The same things were measured in two ways. Each way mixes the same 12 hidden numbers, adds some noise and spreads widely along 6 directions of its own, which tell nothing about the thing.
Some things both ways: the first way, then the second way.
[-13  -3   5  -9 -11  -5  -4  18  13 -21  13  10   4  -8  10 -16  23  30
  -5   1 -13 -12  17  -7   5  -9   2 -18  -2]
[  9   0  -4  -6  11  -1  -2   4  11   0   4 -11   5 -13   0   2  13   3
   4  -9  24   9   4  10   5]

[ 13   9  -9  -1  -4   9  -5   1   9   2  11  14   0 -18  24 -22  -3 -17
   3  -7   1  15 -11 -11  -9 -14  -1 -16  16]
[  1  16  15  10   4   3  18   7  12  -2   2 -28  -6  -1   3 -20  -3  -6
  -1 -14   5  14  -5 -10  11]

[  1   1   6  -5   8  -1  -1 -12   1  28  -6   4  -1  11 -16  25  -1 -13
 -10 -13   2  14 -20  13  -1  20   4   3  -2]
[  7  12  -4 -10  -7  26  -1 -23   8 -19  -3   6  -4 -33   1 -16   6 -12
   1   2   4  -6  -8  -3  10]

[-14 -24   7  15  -8   0  -4  -7 -18 -15  -4   5   4   0 -25 -20  41   1
  17  -6   7 -21 -22  -8  -4 -16 -14   9  10]
[-13 -13   3   1   2   2  12  12  -9   4 -15  23   1   0  18  13  16  -9
   9   4 -17  17   0  -7  -6]

[ -2  -3   0   1   3  -1  -5 -14   1   4   6   9   4 -18  29 -30 -19 -24
   4   7   0  -2 -13 -19 -33 -28 -14  -2  19]
[ -2  -2   2  -8   1   7  16  11   9  -9   0  -5  -5 -12  11 -12   4  -1
   4 -14   5  13  -6   6   2]

[ 10   6   2  12  15  -7   3  -7  -2  27  12   8  -3  -9  31   2  -8 -18
 -14 -10   3   5   7   7 -15   7   4   6  21]
[  0   3 -26  -7  -3  11 -19 -13  12  -4 -19  10  -2 -17  -7   4  -7  -9
  -3 -14  -4  -4   1   9  -4]

[-13 -16  10  -7  -9  -7  -4   5   9  -6  13  16   3 -11   1 -19  15  -5
   0   7   9  -1   3  -6   6  -5 -12   0  22]
[-12   2  -2 -11  16   7   7   8 -15   4 -11  27   5 -27  11  10  17   3
  -9 -13 -13 -12  -7  18   6]

[  7  -5  -2   7  -1   8   0  -9  -5  -8   1   0   3   7 -10  -9  -5  -9
   3  -2   4  -5 -11   1   5   1 -12   5  -1]
[  8  13   4   3  -5  17   9 -14  17 -17  -6 -10 -11  -5   6 -18   5 -30
   8   9 -16  11  -9 -12   1]

[ 10   0   2   1   2   6   4  -2  -5  -2 -12 -21  -5  21 -39  18   7   7
  -4   3   1  -3  -8  12  20  27  10  10 -16]
[-11   5   0   9   4  -6  -2  10 -20  14 -10   9   9   5   6   3   0 -11
   4  -1 -16   4  10   2  -4]

[ -5 -11   5  -9 -11   4   0   7  -2 -12   3  -8   2  -5 -10 -17   1   5
   5  17   6  -7  19   2  18   3 -12   1  10]
[ -4   1   0  14   4  10   9   9 -19   9  -9  23   5  -1  29 -16   2 -23
  -7  10 -31  -2  10  -8  -8]

[-17  10   4   1 -11 -18  14  13  -2   6   4 -14   8  19 -22  10  36   4
   1  -3 -10  -6  -5   4  16  39  14   7  -5]
[ -3   9   3   1  -2   1  -7   3 -10   1  -8 -18   5   0  -5 -12   5  -1
  -1 -11  -4  -2  -8  10   6]

[ 11   1   2 -14  -2   2  13  -6  12  -8   7  10  -2  -2  -1 -14 -13  -8
  -7  -4   8 -10 -16  -1  -2 -26 -10  -6  10]
[ -9  -4  14  15   5  20  12  19  13  -4   4   8   9  -1  27 -22   8  -3
  13   4 -18   4  -2   8 -13]

[ 10   9   3 -11 -11  -3  14   1  15   2  13   2  -1  -3  -4   0  -3 -17
  -6   4  13  19  -7  -1  15   3  14   5   6]
[-10   3   9  12   4  -9  -7  18  10   4  -4   5   8 -15  -1   6  33   7
   8 -19  -2 -11  -3  27  -1]

[ -4  -1  -3  17   5  -8   3 -12 -15  -6 -15  -3  -5   1  -7  13   3  14
   5  -9  -6  -9  -8  -3 -20 -11  -1   3 -13]
[ 10  -8 -13   2 -12  12  -6   1   8  -5  -5  12   4  -3  21  -2   1  -8
  18  -9  13   9  15 -10  -9]

[-14 -11   6   6  -7  -8  13 -13  -8  -1  -6  -2   1   5 -16  -3  17   2
   3   3   1 -14 -10  -1 -12  -3 -11  11  -3]
[ -3  -4  -2  -5   6   9   4   1   6 -13 -12   6  -8  -2   5   2  14 -10
  10  -2  -9  10 -11  -7  10]

[  6   4  -4  14  -1  -3   1   0   5  -7   7  18  -2 -14  15   1   2   3
   3 -20  -1  12   4  -2   2 -18   8 -12   6]
[  6   4 -12   4  -6  -3 -12   2  -4   7 -16 -11   6   5  -4  10   5   5
  -6 -22  23  -6   9   4   5]

[  3   6   5 -13 -10  -6  12  10   4   2   5  -8  -4  -8  -1   6   1   7
  -8   9   9   8  21   6   8   7   6   3   6]
[-18  -1  -6   4   6  -2  -8  10 -23   7 -17   9   0   0  -2   3   1  -8
  -7  -6 -21  -6   4  -2  13]

[-12  -8  -2   5  -7  -3   0   5   1  -4  -2   1  12  21 -20 -10  18  -1
   6  -4 -14  -4 -13  -2  14  17 -17   0  -9]
[ -7  13   2  -8   4  13   3  -2 -17  -2 -11  -7   5  -9  -8   2   2  -5
  -9  -8  -9 -10  -6   7  17]

[  3  -6   0   4   1  -1 -10   8   6 -38  21  33  -4 -21  15  -7   1  20
   4 -15  12  -1   8 -14  10 -41   7 -13   7]
[ -2   2   2   6   1   2   2  -2   7  -2  -9   9  -3 -13   4  -8  18  -6
   1  -3  -4   3  -8   3   1]

[-17  14 -16  26  20  -7 -12  -1 -33   7 -10  -8   5  13  -7  29   2  18
  12 -15 -12  -9  -5 -10 -16  21   7   0 -24]
[ -6  12  -5  20   0   3 -11 -14  29 -22 -14   7 -16  -1  -2 -20  17 -24
   7  20 -15  19 -12 -12  28]

[ -1   2  -4   1  -6   3   8  -8   2   4  -3  -9   4  -2   6 -13 -17  -5
  -1  18  -4   1   7  -8 -13  -4 -11   1  -8]
[-21   0 -16 -12  14   3 -10  -1 -33  10 -21   6  -8 -17 -16  -9 -19  -5
 -26 -10 -30  -6  -8  -7  20]

[ -8   2   7 -14 -20   1   5  21  17 -10  19   7  11 -10   1 -22  34  14
 -11   2   5  -7  12  -7  10 -10   5 -16   8]
[  0  -1   6  13   9  -9 -12  -2  17   3  -3 -17  -3  -5 -13 -17  14  -5
   3   8  -2  22 -10  -4   4]

[  8  -3   3   0  11   2 -20  -1  12   7  12  18   4 -21  37  -9 -35 -14
 -11  -4   3  20  16 -11  -8 -25  -1  -9  16]
[ 15  -1 -22   2 -19  -2 -20 -11   4   3  -8   4   6 -13  -3  -4   6  -6
  -2 -12  26  -1  15  11  -4]

[ -2   3  -4  -6 -17   3  20  -6  20   9   3  20  11 -11   4 -19   1 -11
 -13  -4  12   9  -4  -8 -16 -35 -26 -20   7]
[ -3   0  -8  17   1   8 -25  -2   6  -1 -14  -1   4   1  -5 -11   4   8
  -1  -5   6  -6   0  -9  12]

[  0  21  -5  26  20  -9 -15 -19 -24   6 -12 -19  -2   2  12  27 -16   1
  -2 -16 -11  -2 -11 -11 -49  14  19   7 -19]
[  6  13 -13 -19  -4  14  -9 -21   1 -14  -1   2  -6 -39   2 -19  -5 -14
   6  -1   1  11  -4  -6   2]

[ -3  16 -11  11  -1   3   3   8  -5 -29  25  17   3  -6  15   6  10  36
   0 -20   1 -16  19  -2   8  -6  16 -17 -16]
[ -1  30   1  13  20   8   8  -2   4 -11  -3 -11  -5   4   3 -19   8   1
  -3  12  15 -20   0   8   6]

[  1  -9   0  21   5   5 -16 -19  -7 -25   9   8   7  -9   6 -16 -28 -15
   6   0  15  -5   0 -18 -10 -22  -9   7   3]
[ -4  13   2   9   9   3   7   3 -15   9  -9  32  11 -11  24  -5  20 -12
  -1   5 -22 -12  -2  16 -12]

[  7   7 -10   8   5   5 -11   5 -14 -17  -8  -9  -1   9 -18  11   1  12
  11 -11  -4  -2 -10  -5   8   8   5  -4 -14]
[ -3  23   6 -10  -4  12  20  -8   2 -17  -6 -14  -9 -15   4  -5   5 -11
   1   2   8   8  -4   0  12]

[ 14  14   2  -5   9  -4   3  13   1  -3  10  -1  -1  -4  16  10 -14  11
  -6 -13  -2   2   5  -6   7 -24  28  -2  -4]
[-14  -2   8  -6 -19  13  12  -6   0  -4  -6 -14   0 -11 -14 -16  -9  12
  -2  -4  12   9 -11  16 -10]

[ -3   5   1  -1  -4   5   3   3   0   2   5   0   7   4 -14   4  15   9
 -11  -6   8  -8   4   4   5   7   2  -8  -3]
[  5  34  33  27  18  26  39  -4  19  -9  11   7   9   1  35 -28  17  -1
  15  22  12  -2  -8   2  -9]

[  3   1   3 -11   2   8   4   5  -5  26  -6  -8   7  16 -16  -1  22  -2
 -10 -10  -5  -7 -18  11   0  13  -7  -2   1]
[ -9  -2   6   7  -7  18   3  -3  14 -11  -2  -3   3  -3   0  -6  -2 -10
  13  16  -1  16   6  -4   0]

Other things, the second way, with their names:
j_250: [ -1  11 -14   0  -2  16   4 -15  -6   3 -23   2  -1  -7   4 -15  -7   7
 -25  -4   9  -5 -10   6  -3]
j_908: [ 22   3  16  12 -11   2  14  -5  16  -7   5 -13  -5   3  10 -23  17 -14
  18 -10  11  16 -10 -15   0]
j_783: [ 18  -1   3   8 -17   6   9  -7  22 -15   2  -5  -9   2   9 -21  13 -15
  18  -2  14  13  -3  -6  -7]
j_90: [-17  11  14   4  -6  11   5   5   5 -18  -5  11   2 -13   9  -5  28  -7
  19   9 -15  -2 -11  18   6]
j_914: [  1  11  11  -3   5  22  16  -6   8 -10   1   9   2 -23  14 -16  10 -17
   4   6 -19   2 -12   5   1]
j_931: [-13   6  -8  10   3  -4  -3  13 -42  23 -14   6  11  18   3  -9 -24  12
  -6 -23   1 -17  10  -1  -5]
j_560: [  9  14  15   0   7  27  23  -4  11 -12   3  -2   4 -13  16 -13  13  -1
   4  -4   7  -6 -11   3   0]
j_432: [-25  -4   7   1  11   1   6  17 -13   5 -15  -5  -1  -3 -11   0   6   8
 -14  -7 -17  -3 -12  10  14]
j_610: [-11  10  11   0   8  17  18  -4 -24   1  -9  11   0 -11   8 -18   2 -10
 -12   6 -26  -8 -13  -4   7]
j_424: [-16   8   7  -5  23  22  19  14 -14   4  -1  17  11 -26  17  -2   3   8
 -12  -2  -9 -16   2  15  -1]
j_484: [ -6   4   9  11   6  10   4   3   7  -4  -1   7   2 -10   6 -14  11  -6
   5   2 -11   1  -5   1   4]
j_685: [  1   2  13  -9   5  21  16   1  16 -19   3  16   2 -23   9  21  29 -15
  20  -1  -3   0  -1   3  13]
j_257: [-19   3  -5   0  -5   0 -20   0 -24   5 -15  -9   5  -8 -21  -8  -9  10
  -8 -10  -1  -6  -2   2  17]
j_633: [ -5   2 -22  -2  -1   0 -18  -2 -28   8 -18   9   4  -2  -4  -1  -9  -2
 -10 -11   2 -12  11  -2   8]
j_386: [ -5   7   5  15   3  16  -6   1  -5   7  -3  17  17 -23  17 -23  13  -1
  -8   8 -14 -11   0  15  -6]
j_25: [ -4  29  16  -8   5  13  35  -4 -32  -2  -5  -8   0   2   6 -13 -11  10
  -1 -16  14 -14 -15   1   7]
j_707: [-11  20  21  17   8 -11  17   8  10   1  -6 -14  -3  13  -9   1  13  -8
  11  -6  -8  12 -11   5  11]
j_979: [-15   3  -3  10  13   4 -11  -1   5   4 -17   6   0 -12 -10  -4   9   6
 -11  -2 -10  -2 -10   5   8]
j_884: [  0  -1  -4  -5  11  13   8   1 -14   3  -7  24  13  -6  12  13  10   2
   1   0   8  -7   5   8   0]
j_16: [  1  -3 -12  -8 -20  -9 -13   9 -39   7  -6 -29   3  13 -11 -11 -17 -12
  -9 -15   5   2  18  -3  13]
j_150: [ -4   5  -8  -9  -4   9   8  -5   1 -15 -15   1  -5   0   0  15  13  -7
   2  10  13   6   2   7  12]
j_5: [ -4  17  20   7  18  -1  18  -5  -1   4  -5  -2   2  -4  -3  -2  17  -6
   0   4  -5  16 -17  -2  21]
j_13: [ -4   7   3   1  11   6  11   2   8  -9  -9  10  -3  -4   5  12  20 -10
   8   4  -2   3  -4   4  10]
j_711: [ 17  -7  -2 -10  -8  18  18 -13  31 -15   4  -1 -12 -20  10 -21   3 -11
  11  -4  10  20 -13   0 -19]
j_698: [ -2   5  12   3 -11  20  21   5  23  -5   6   8   7 -28  26 -19   0   2
  11 -12   6  15  -2  14 -20]
j_776: [ 15  -7  10  29  -9   7   1   9  13   4   7  15   8  16  28 -28   6 -26
  28  -3 -19  11   9 -15 -16]
j_951: [  9   1   2  19  -8   4   2   6  -2   1   2  10   5  -2  20 -35  17  -5
  -3  -1   3 -10   2  13  -8]
j_301: [ -1  16   3  15   8  -1  -2   0   6   4  -7  10   6  -4  10 -11  15  -2
   5  -2  -3   2  -7  11  -1]
j_981: [  8   0  -2  -8   1  25  16   0  35 -15   5  18   0 -35  23   2  13 -10
  13  -9   9   5   6  10 -14]
j_538: [  5  -7   3  -8   2  13  12   8  -1 -14  -6   8  -4  -6   8   7  23  -7
   4 -13   0  -9  -7  -2  16]
j_761: [ -4  23  11   2  -8   9  12  -2  -6 -17   8 -12   8   1  -2 -11   6  17
  20   2  42 -11   3  20   6]
j_681: [ -9  -3   4  -7  -6   9  -2   1 -10   1  -1   7  11 -27  -4   6  12  -5
   4   5  -4  -4   9  14  -8]
j_6: [  5   5  -8 -28 -11  14  26 -10 -20   6 -18 -23  -7  -9   3  -9 -28  -1
 -27 -25   5  16 -12  -6  -5]

Some of these things the first way, each followed by its name:
[  7  10  -5  -5  -8  -3  13  13   5 -32  12   7  -5  -9   9   1  -5  31
   6  -5  -4  -4  15  -5  19 -27  17 -11 -13] | j_432
[ 11  -9  -1  10   1   4  -3  -7   1  -9 -11  -6  -4  -3  -7 -18 -10 -12
  14   3 -10  -3 -11  -3  11 -14  -1  -1  11] | j_6
[  4  -9   5  -9  -9  11 -10   6   7 -17   8   5  11   2  -1 -25   0  -2
  -3  -2   2   1  -5 -12   5 -21 -12  -4  -2] | j_681
[ -9  -3  -3  -1  -8  -2   4  11   3 -20   7   8   6   2  -3 -10   9  20
   2   2  -5  -8   5 -11   6 -12  -7  -7 -12] | j_484
[  1  -9   4   0   5   6  -4 -19  -1  16  -7  -7   7  16 -15  -8 -12 -28
  -2   4  -3   0 -25   1  -7  14 -15  10   0] | j_914
[ -2   2   7   3   7 -10   1  -3  -9   7  10   3  -5 -11  18  15  -8   4
   0  -3   2   6  10  -1  -4  -3  23  12   2] | j_783
[-15 -11  12   1  -8 -11  19 -27 -10  32  -8  -8  -2   9 -13  14   7 -19
  10   7  -9   9 -16  15  -9  24   5  24  -5] | j_538
[  7  13  -3   1   6  -1   1   0  -5  -7   8   1  -8  -6  16  14  -3  23
   1 -13 -13  -5   8   8   0   3  25  -8 -10] | j_424
[  1  -9   5  -5  -5   0   3  -4  14  -7  14  25   2  -9   9 -15   3  -5
  -4 -11   5   1  -6   0   2 -21 -10  -9  14] | j_560
[  7 -12   2   4  -5  12   2 -30   9   7  -6   7   9   0 -14 -19 -26 -41
  -8   9  22  11 -27 -14 -20 -25 -30   8   4] | j_25
[-18   0   5  -5 -11 -10  -5  29   1  -6   4 -13   8   0  -9   1  29  30
  -6  13  -8  -3  32  -6  15  21   9  -4  -7] | j_5
[  5  -1   9   6  14  -5   8 -18  -9  12   0  -6 -12   3   2  19  -5   4
   1  -1  -9  -9  -9  11  -2   5  31  16  -7] | j_711
[-16   3  11 -13   1 -16   0  12   2  12  21   7   1  -6  10  14   4   4
   2   0  -2   6  15   4  23  19  28   4  11] | j_951
[ -5  -5  -6   2  -4  -2   6   4  -5  -9  -5 -14   1  -2  10 -21 -12  13
   7  27 -14 -10  18 -12  -8  -8 -17   3 -10] | j_981
[ 10   1   7   3   7   6  -1 -23  -7  20  -1  -2  -4   7 -13  21  -8 -21
   0 -13   5  10 -23  14   2  17  17  12   0] | j_610
[ -5  21  -5  13   5 -12  -9   7  -8  -9   9  -4   7  -6  25  11 -14  14
   4 -17 -16   1  16 -12  -9  -1  22  -9 -11] | j_386
